The same things were measured in two ways. Each way mixes the same 12 hidden numbers, adds some noise and spreads widely along 7 directions of its own, which tell nothing about the thing.
(in the rows, 128 means zero)
Some things both ways: the first way, then the second way.
[117 146 139 125 146 123 198 105 115 137 142 104 176 126 105 125 149 116
  89 170 139 136 131 145 145  67 117 146]
[148 143 125 163  99 107 137 207 118 135  80 131 135  89  76 125 115 229
 139  94 139 140 117 101 121]

[117 111 109 129 103 135 105 111 139 127 137 106 149 145 140  82 127  85
 127 131 107 118  98 116 143 133 156  86]
[130 117 116 104 124 163 114 173 144 121  96 124 124 117 144 135 108 168
 155 105 141 123 117 110 130]

[109  85 156 179 139 115  93 126 136 146 101 145 156  84 110  73 149 132
 188 127 152 126 177 149 149 108 157 132]
[113 137 138 165 102  74 135 151 116 159 124  94 104  92  97 129 158 169
 129  83 119  98 208  72 101]

[125 162 148 154 130 127 176 124 111 140 149 140 104  95 135 125 148 121
 142 138 159 154 124  87 114 103 141 129]
[169 162 126  87  81 156 147 146 110 160 116  92  97 138 138 142  82  79
 175 108 153  90 132 119 115]

[156 113 129 137 135 153 152 123 153  73 108 117 116 152 116 114 123 147
 137 123 129 157 114 111 125 181 162  95]
[134 113 198  80 143 177 117 103 170  95 100 202 154 154 171  75 121 119
 117 193 124 161  97 149 154]

[129 185 145 110 112 171 191 158 107 130 162 133 141 152 150 212 145 130
 121 163 137 174 134 143  95 124  89 183]
[119 124 135 127 101 119 121 143 111 152 115 105 111 120 122 111 144 156
  97 115 123 127 118 110 126]

[149 117  90 123 135 114  93 115 125 122 105 121 111 153 172 127 104 115
 125 105 119  95 142 100  89 141 129 138]
[166 154 183  97  62 123 120 137 148 149 115 150 147 115 146 115 137  83
 137 149 152 126 156 123 135]

[171  82 125 109 150 165 134 189  89  59 123 170 107 147 152 107 103 117
 157 184 162 185 109 122  99 222 110 122]
[154 141 163  89  99 180  95 186 161  95  80 178 138 115 160 127  95 159
 149 111 144 186 111 132 139]

[139 143 118 131 128  79  93 162  98 161 123 150  97 120 122  83 126 156
 147 109 113 133 134 129 146  95 119 177]
[115 100 120 104 181 157  66  66 142 117 133 160 165 164 155 146 160 128
 111 188 132 152 125 149 148]

[ 92 107 180 140 182  62 109 140 131 131 114 166 110  70  78 128 112 144
 146 116 153  96 148 168 183 125  66 143]
[144 129 133 142 141 130 135 179 205 139  96 154 125 122  74  85 155 198
 149  99 126 190 152 145 157]

[121 123 152 153 127 132  89 189 128 104  89 158 135 106 136 129 128 134
 171 121 169 131 159 132 125 180 116 128]
[114  85  98 174 122  91 130 162  82 146 146 194 142 108 112 168 107 163
 109 131 121 111  99  87  89]

[148 182 100 125 132 135 203 142 136  98 151 120 126 173 124 197 151  99
 123 144 121 148 113 166 143 166 136 122]
[170 120 123  48  47 181 117  87 155 149 119 140 112 160 203 127 117  37
 124 162 124 131 162 107 128]

[137 149 116 143 112 140 173 116 110 181 164 109 120 163 151 136 179 120
 104 166 115 133  92 115 113 103 127 186]
[140 145 124 111  76 148 109 125 129 166 135  85 112 109 188 128 160 103
 117  95 111 139 177 141 154]

[127 114  93 133 144 110 122  61 155 103  99  80 136 127 101  90  95 110
 106 109 115  96 113 125 162 126 158  75]
[ 93 132 108 202 138  91 170 163 122 168 135 122 131 125  82 185  87 157
 148  71 107  94 161 127  49]

[132 113 112 124 105 136 128 146 113 137 143 131 116 139 145 102 142 122
 119 137 126 140  94 112  79 140 125 182]
[129 120 132  97 168 184 114 140 151 122 109 137 166 158 180 145  83 112
 126 126 111 166  98 178 127]

[140 114 172 206  61 133  74 156 111 130  84 140 101 118 132  85 112 132
 186 111 150  97 161 109 108 119 165 155]
[180 112 139  75 146 160  88  68 136 122 140 124 132 151 165 115 134 115
 119 173 141 138  92 137 168]

[117 141 123 126 157 109 156 125 145 114 137 145 111 138 140 143 144 155
 128  96 134 121 124 105 147 158 124 133]
[104 120 157 140 152 131 141 142 114 154 101 165 168 139 130 116 116 112
 128 136 115 111 119 135  96]

[122 105 155 180 104 120  72 151 132 122  72  98 158 120  95  91 133 102
 146 153 152  84 149 154 161 152 145 101]
[156 100  78 121  90 144 122 128 111 131 173 146 117 134 176 196  64 117
 116 119 117 127 102 116 104]

[118 172 109  99 152 101 188 106 116 145 180 131  70 125 122 140 135 146
 105 121 118 153  79  98 132 118 117 150]
[109  45  58 148 206 103  89 130  50 117 169 151 141 132  99 178 123 214
 120 146 141  97  85  74 135]

[153 144 172 203  96 142 163 138  95 149 126 157  83  71 102  86 135 165
 189 127 165 185 138 105 109  69 166 188]
[162 124 124 123 119 116  98 106 103 130 138 140 124 135 121 139 130 136
 125 150 137 129 139 106 126]

[129  84 166 141 151 137 118 132 127  90  90 147 116  95 114 100 108 147
 160 146 174 148 146 119 129 162 136 106]
[124  81 139 142 184 128 134 123 143  94 148 170 143 141  94 126  98 202
 116 125 133 142  74 135 129]

[128 151  91 107 105 127  85 124 134 150  93 105 129 147 139 167 117 133
 113 118 103  98 129 158 146 118 113 166]
[104  94 112 145 129 138 132 142 125 139 132 172 157 150 118 158 102 176
 125 146 122 141 117 144 112]

[105 114 148 154  90 116 149  81 154 130 131 117 118 127  81 113 139 102
 144 127 126 115 102 155 178  99 196  96]
[111  74 117 117 133 120 130 154 122 125 120 129 138 115 115 145 110 189
 116 126 141 111 100  80 113]

[125 166 113  67 170 124 139 151 104  99 163 164 120 138 154 202  90 142
 120 110 131 175 135 125  99 155  61 148]
[ 92 122 143 125 140 132 141 139 133 155 104  93 138 140 108 127 117 147
 123 118 133 100 108 142 104]

[ 99 114 140 148 136 111 111  81 152 131 114 110 108 115 115 108 103 151
 118  96 121  77 121 106 147 133 113 136]
[190 108 116 113 142 133 131 203 109  98 122 160 118 117 113 114  68 199
 160 109 135 148  97  96 148]

[114 190 147 155  81 126 111 175  97 205 136 145 111 107 149 165 163 144
 161 127 134 140 147 135 128  75 105 213]
[109  44  84 136 149 102  70  84  78 132 169 186 157 140 122 152 168 173
  75 189 144 121  85  96 145]

[120 126 142 159 113 114 126 121 118 199 130 117  97 126 129 113 181 135
 136 162 126 109 114 131 143  97 131 181]
[109 116 148 140  91 106 108 176  92 126 141 175 139  93 152 177  99 140
 104 112 130 131 119  95  97]

[108  97  95 108 141 141 100  94 148 123 111 103 198 139 168 122 123 102
 105 122 122 105 152 118  88 126 123 128]
[145  78 111 109 140 128 135  97 133 130 145 119 155 147 122 119 124 139
  98 128 131 112 105 120 138]

[126 127 101 132 120 134 118  71 113 187 137 121 105 114 166 128 118 136
 119 118 109 114 112 110 120  70 106 194]
[138 148 130 120  56 121 128 158 128 170 120 111 135 127 119 136 137 109
 133  90 141 137 178 137 124]

[130 124 169 144 120 111 136 138 118 130 134 146 108 138 126 130 126 139
 126 123 135 115 125 119 114 123 109 158]
[160 174 141 124  23 103 135 216 106 179 106  90  94  61 155 140 124 118
 124  81 126 125 155  84 124]

Other things, the second way, with their names:
(234): [116 128 145 101 141 159 130 119 126 155  91 134 156 160 143 117 119  81
 131 145 126 109 131 139 110]
(308): [112 111 112 126 115 151 138  92 110 147 145 113 109 147 145 152 123 143
 130 136 126 103 133 130 126]
(419): [170 160 150 102 101 146 128 150  96 149 106  99 110 113 166 113 116 147
 161 156 128 111 141 116 148]
(287): [100  80 114 133 161 124 134 126 128 117 136 133 146 148 104 157  85 142
 108  86 131 103  90 118  77]
(578): [126 119 139 126 156 163 135 154 152 103  94 150 168 154 125 144  62 203
 163 140 129 138 108 160  99]
(417): [166 141 130  73  96 142 111 150 118 155  96 114 115 129 126 100 138 105
 129 150 154 128 115 102 160]
(662): [128 129 140 143  88  99 116 147 144 146 121 124 114  90 115 124 158 156
 114 101 134 125 152  95 121]
(324): [ 85  72 138 135 198 135 121  70 147 130 146 147 170 153 129 135 138 169
 103 181 127 109  81 150 128]
(835): [164 130  99 116  60 133 127 144 118 160 121  79 121  98 157 155 127 142
 133  94 132 106 154  98 127]
(558): [ 59  88 128 189 151  53 118 141 110 168 148 136 156  85  97 146 180 170
  63 130 123  97 105  97 102]
(575): [121 105 120  95 136 153 109 160  85 133  96 135 132 150 121 140 102 176
 152 154 149 114 105 107 123]
(302): [119 114 103 111 114 152 115 126 136 142 111 113 152 146 132 151 133 153
 130 128 130 137 158 136 129]
(438): [135 139 156 116  78 149 122 127 143 133 109 145 128 115 139 138 135 161
 141 158 147 131 131 119 134]
(68): [115 118 122 163 137 146 176 173 133 140 139 115 111 112 150 164  62 179
 142  69  88 128 122 132  95]
(717): [102 130 158 110  89 144 125 145 153 154 115 118 156 124 165 129 140 117
 106 123 120 147 147 166 132]
(214): [ 64 149 215  76 117 154 135 149  58 170  52 123 188 169 147 118  99  92
 112 210 142  94  89 157 100]
(807): [149  74  89 123 169 150  92  49 160 119 172 177 152 170 157 132 147 116
 102 151 105 159 131 152 147]
(382): [121  76 130 116 177 141 116  92 118 107 145 143 145 165 133 136  99 159
 105 144 120 124  95 124 117]
(175): [125 133 181 115 117 117 109  90 170 136 119 124 154 137 133 121 145  84
  98 125 133 126 147 141 102]
(591): [130 114 128 130  93 132 103 145 113 145 114 147 130  93 151 131 153 171
 122 135 136 124 119  99 139]
(43): [133 146 153  99 106 139 138 135  64 177  88  66 113 116 134 103 136 175
 137 189 151  75  77 105 155]
(91): [166  91  97 107 124 121 121 135 126 107 148 156 107 135 112 122 118 164
 144 121 136 127 164  74 147]
(825): [150 107 106 118 173 130 121 122  97 138 123 132 131 143 104 135 111 155
 148 158 140  99 100  97 129]
(386): [ 91 120 147 121 156 128 128  86 157 171 104 125 151 165 108  96 173  93
  96 159 115 123 144 149 119]
(569): [162 135 142 102 130 133 133 161 131 143  87 132 133 139  93 102 115 157
 158 157 147 136 134 108 139]
(737): [133 109 140  93 135 139 114 107 149 132 129 104 157 138 162 146 117 117
 113 142 136 117 119 133 122]
(51): [146 133 143 132  80 146 122 153 117 156 100 171 152 120 144 127 129 168
 142 169 129 150 125 143 141]
(477): [151 120 155 112 137 128 131 130 160 140  92 106 163 121 102  83 156 175
 118 146 140 136 105 134 156]
(131): [159 127 119 107 103 139 132 118  97 160 131 111 150 148 137 132 112 113
 133 146 138 111 126 146 138]
(330): [103  83 109 107 205 149 109  19 133 125 181  68 139 180 157 162 131  91
  88 112 115 101 116 157 126]
(537): [139 123 112 107 128 173 134 136 105 155  95  79 107 111 163 111 134 206
 158 151 131  96 102 109 163]
(616): [136 149 169  88  99 147 110 145  97 149  93 141 140 130 147 126 129 136
 159 198 160 108 133 120 139]
(426): [149 117 152 143 123  99 125 111 172 135 152 139 132 101 116 105 164 143
 101 116 130 140 131 126 151]
(213): [ 59 173 194 167 135 115 151 178 126 194  59 149 158 123  99 122 129 105
 132 139 117 110 119 158  62]
(781): [127 102 130 118 170 140 125 132 125 116 126 159 139 149 132 134  86 130
 123 147 119 123  95 120 106]
(651): [ 95 168 157 148 112 126 109 202 109 154  83 151 109 103 102 131 140 168
 165 112 144 133 151 122 116]
(238): [151 166 167 155 101  94 117 188 125 126  93 120 117  64 102 115 147 207
 147 100 145 136 151  90 135]
(145): [108 127 161 126 144 141 134 164 158 119  91 117 145 111 103 132 107 194
 140  99 153 122  83 143 118]
(96): [ 86 111 165 103 112 122 100 135 151 154  97 149 171 125 114 117 181 145
 111 177 161 125 138 127 139]
(38): [119 137 151 167 150 110 148 123 193 155 115 132 155 126  83  96 175 144
 117  92 111 163 168 172 136]
(757): [130 128 142 106  77 137 114 132 141 142 131 129 154 127 160 174 103 108
 120 147 150 115 116 136 108]
(83): [134 124 131 103 125 160 117 146 129 123 108 161 134 142 128 143  99 158
 144 169 157 134  79 139 140]
(481): [139 121 131  55  83 181 118 129  91 146  76 112 150 153 161 150  95 142
 161 214 168  86 106 108 125]
(553): [168 106 101 128 142 121 126  95 129 129 165  97 107 129 121 107 153 176
 131 117 127 125 158 115 175]
(346): [124 125  90 148 146 148 158 174 165 138 108 120 110 129  97 153  88 155
 156  49 110 139 151 123  98]
(679): [117 145 194 126 149 148 134 161  93 144  56 119 165 112 128 116 100 205
 145 183 145  96  40 133 109]
(102): [138 125 155 106 124 145 106 115 163 112 132 144 156 150 124 113 134 117
 114 100 139 166 132 174 148]
(22): [107 132 133 142 143 118 108 135  85 162 108 111 150 141  96 140 137 157
 119 135 138 121 109 138 112]
(510): [151 119 132  99 137 143 113 121 127 131 122 138 131 149 107 114 134 138
 138 152 152 134 119 128 157]
(867): [133 135 121 116  97 140 120 174  88 152 105 143 123 118 144 137 114 121
 149 116 131 117 152 100 117]
(122): [114  95  90 140  97 124 130 131 105 153 151  97 120  97 146 174 126 146
 102  76 128  94 111  95 114]
(404): [ 55 139 187 140 181 126  95 105 116 151 109 158 149 161 110 126 151 128
 116 191 138 111 101 169 104]
(97): [108 106 153 107 105 120  97 113 170 119 135 186 153 128 145 146 144  81
  94 147 144 138 138 113 114]
(813): [ 93 109 147 143 137  88 131 175 112 156 117 120 140 106  88 123 148 195
 131 134 138 104 149  96 120]
(243): [168 128  51 120  82 146 143 137  80 173 154  52  63 115 166 184  81 130
 138  83 116  88 116  88 117]
(479): [ 84 120 139 141 156 119 113 160 105 149  92 139 148 129  82 144 140 191
 122 156 150 130 102 119 119]
(613): [ 88 138 158 161 116 111 145 174 174 165 106 143 163 110 105 143 133 122
 124  81 123 139 157 152  89]
(279): [135 117 148 101 105 136 161 157  74 145 115 113 111 133 129 122  82 170
 148 152 137  82 108  95 121]
(237): [139 130 136 115  55 109  95 118 106 181 127 113 138  94 167 144 177 110
  84 174 141 119 123 102 143]
(641): [148 112 122 142 130 124  97 134 158 108 152 135 120 110 146 137 128 161
 108  70 104 175 151 127 132]
(49): [145 107 118 125 108 104  91 133 124 114 163 155 106 115 129 143 129 131
 123 104 140 122 149  90 122]
(173): [173 120 106 122 106 137 129 141 102 141 125 141 136 134 145 115 108 151
 146 144 116 123 146 119 139]
(5): [155 135 168  94 103 129 106 166  96 128  68 134 134  93 126  91 141 172
 144 157 163 106 101  71 146]
(326): [123 159 173 147 118 106 125 143 139 147 126 161 140 127 108 136 131 113
 146 130 138 132 164 141 109]
(611): [162 100  35 169 169 105 141 161  56 139 151  76  97 112 114 193  60 208
 155  84 106  75 115  61  90]
(384): [172 119 143  78 155 173 120 122 130 110  99 158 136 164 143  94  93 152
 158 188 132 135  99 130 149]
(111): [119 125 106 132 115 110 132  99 199 180 162  71 105 121 136 132 182  67
  91  71 108 129 190 139 134]
(456): [169  98 105 106  84 136 117 140 118 104 164 144 123 106 195 162  91 122
 100 112 110 138 143  88 135]
(441): [ 77  86 149  96  71 110 106 117 100 159 142 147 140 125 141 144 165 118
  64 191 156 107 106  94 138]
(533): [145 173 161  92  80 174 153 142 146 165  98 100  92 111 189 131 104  64
 148 123 124 112 128 122 123]
(869): [142  91  94 113 147 145 107  54  99 153 171 132 134 159 145 137 158 125
 122 171 137 110 124 141 169]
(59): [167 121 104 134  66 109  89 142 138 150 136 152 122  94 109 133 183 179
 123 142 158 161 151 102 173]
(408): [ 92  71  99 134 133 145 146  75 123 137 160 120 156 156 167 190  84 100
  95 109 108  79 120 126  63]
(703): [151  90 102 123 114 112 118  89 146 150 150 124 137 133 125 123 165 128
 104 120 121 128 170 105 137]
(747): [189  78 111  94 113 104  77  87 116 103 172 119 133 120 147 102 173 165
  91 143 139 139 156  82 191]
(143): [100 104 167  89 110 139  85  87 169 117 155 187 155 148 181 164 127  36
  84 153 141 138 123 139 103]
(36): [135  87  92 141 220 146 115   4 183 138 173  85 140 168 129 127 168 141
 107 137 111 119 107 175 147]

Some of these things the first way, each followed by its name:
[100 134 164 124 145 104 125 151 125 134 138 148 145  95 129 114 129 135
 125 111 139 130 145 114 115 104  87 150]
(417)
[123 155 132 139 151  86 151 118 122 149 116 122  97 131 124 143 147 150
 118 136 141  96 135 118 165 123 119 136]
(869)
[ 88 114 139 153 128 106 106  89 168 158 109 103 180  93 107  64 143 133
 126  90 110  98 144 128 155  68 137 129]
(386)
[125 121 136 162 174  87 144 105 116 174 123 115 100  73 105  77 157 142
 136 150 151 125 136 108 135  91 130 152]
(326)
[121 110 123 105 137 125 111 123 114 164 144 136 153 147 186 138 149 111
 117 149 122 120 126 115 115 113  99 151]
(122)
[130 138  98 126  74 139 123 100 140 142 118  83 130 187 128 136 138 107
  99 142  97 100  92 140 143 124 164 129]
(717)
[140  71  76 107 186 141 122 106 141  88 113 116 181 154 151 109 131  95
 117 153 133 139 129 138 127 185 140  86]
(408)
[129 103 147 120 174  93 145 152 147  79 111 116 150 160 116 101 151  99
 105 155 142  99 130 129 145 189 125  58]
(533)
[120 110 102 103 203  97 141 110 139  93 134 117 150 108 135  93 109 113
  97 118 136 120 134  99  98 156  88 112]
(825)
[157 106 123 103 145 146 171 109 125  78 117 152 113 127 142 112  98 153
 125 110 143 177 120  97  84 122 144 138]
(38)
[150  99 159 154 147 107 115 121  93 146 130 169  97  97 135  72 105 176
 160 103 137 165 148  86 106  75 127 172]
(238)
[122 120 161 146 121 114 108 154 124 124  94 135 149 131 136 133 136 120
 143 138 160 109 178 128 106 124 137 124]
(426)
[125  77 158 164 216  81 173 112 107 139 150 129 156  99 100  81 164 109
 110 181 162 113 140 133 130 131  91 136]
(679)
[124  90 126 146 202 107 114 118 103 155 148 140 157  87 142  94 136 121
 145 143 143 143 168 126  95 112  89 167]
(175)
[136 114 126 108 225  98 166 117 123 113 132 130 132 119 102 141 135 139
 110 165 144 149 128 141 170 163  84 100]
(308)
[172 121 117 120 147 117 169 120 106 100 147 118 104 166 136 134 109 113
  94 139 117 137 103 119  90 138 108 144]
(237)
[ 97  92 166 149 133 128  90 132 118 142 119 176 133  70 131  96 121 142
 183 121 159 145 150 120 142 112 126 130]
(287)
[141 147 170 145  97 138 139 150 118 104 118 147 118 139 132 147 111 146
 141 104 141 148 143 102 105 118 137 135]
(43)
[110 129  78 109 192  65 138  98 119 166 148  57 189 149 107 128 165  53
  53 201 118  68 130 168 150 123  93 107]
(757)
[108 121 139 126 153 127 133 140  96 163 126 137 150 103 140 119 159 137
 132 183 164 136 146 127 131 111  99 170]
(102)
[120 120  94 160 109 128  79 104 121 179 116  99 159 112 118  92 137 111
 137 131 118 121 136 149 134  88 147 165]
(578)
[ 79  94 155 139 172  62  59 123 143 145  75 116 165  92 101  70 121 135
 126 125 139  52 171 141 192 119  94  99]
(510)
[ 99 158 100  74 133  92 147 105 151 127 124 109 147 162 136 151 129 125
  83 117  96  88 120 147 177 102 117 116]
(346)
[175 112 128 127 158 125 161 136 102 103 112 136 112 133 120 116 125 126
 135 168 147 174 124 133 129 132 145 108]
(438)
[133 100 137 143 185 101  91 172 114 102 108 140 146 125 130 117 122 130
 141 131 159 113 171 128 106 198  85 139]
(419)
[129 177 129 142 134  89 159 142 107 121 137 122 151 152 121 159 135 106
 112 134 140 116 168 138 132 108 133 122]
(36)
[125  87 136 168  86 164  67 117 140 143  82 119 142 107 139  72 118 142
 173 118 132 129 147 118 110 113 160 152]
(382)
[122  79 147 107 165  99 116 145 140  59 117 144 145 121 104  88 103 102
 131 117 148 135 130 121 117 173 134  63]
(111)
[143 117 163 179  97 127 106 182 109 127 118 157  85  93 102  80 149 114
 202 149 168 170 120 122 130 153 182 102]
(143)
[122 169 110  96  74 139 113 144 136 119 131 104 159 183 163 163 128  99
 101 111 100 120 130 116  85 120 143 124]
(558)
[ 98 133 139 142 114  85  84 131 137 127 106 128 152 167 148 117 115 126
 136 100 111  54 170 129 183 132 131 104]
(5)
[107 127 125 154 194 112 172 127 139 120 140  93 173  94  88 103 165 101
 110 160 156 135 138 138 126 157 109 120]
(384)
[128 156 121 173 120 168 173 121 118 149 158  93 142 105 122 104 170  87
 150 181 147 174 116 111  98 122 154 123]
(49)
[128  55 127 123 181 110  94 100 148 118  99 133 108 135 133 125 118 146
 123 128 129  89 124 138 135 185  92 143]
(68)
[146  70  84 121 194 131 101 114 126 119  98  92 168 134 155  96 121 106
  92 165 128  97 125 132 103 175  69 144]
(51)
[125 145 136 135 151  92 143 135 109 167 151 139 113 155 148 167 160 125
 118 148 123  99 131 143 159 126  89 163]
(591)
[118 136  98 132 138 117 140  74 129 156 132  91 135 134 145 123 129 126
  89 123 119  94 118 104 116 100 119 157]
(131)
[157 180 118 124  88 121 140 135  95 135 123 127  90 155 140 163 102 124
 118 129 114 129 118 132 121  86 121 160]
(59)
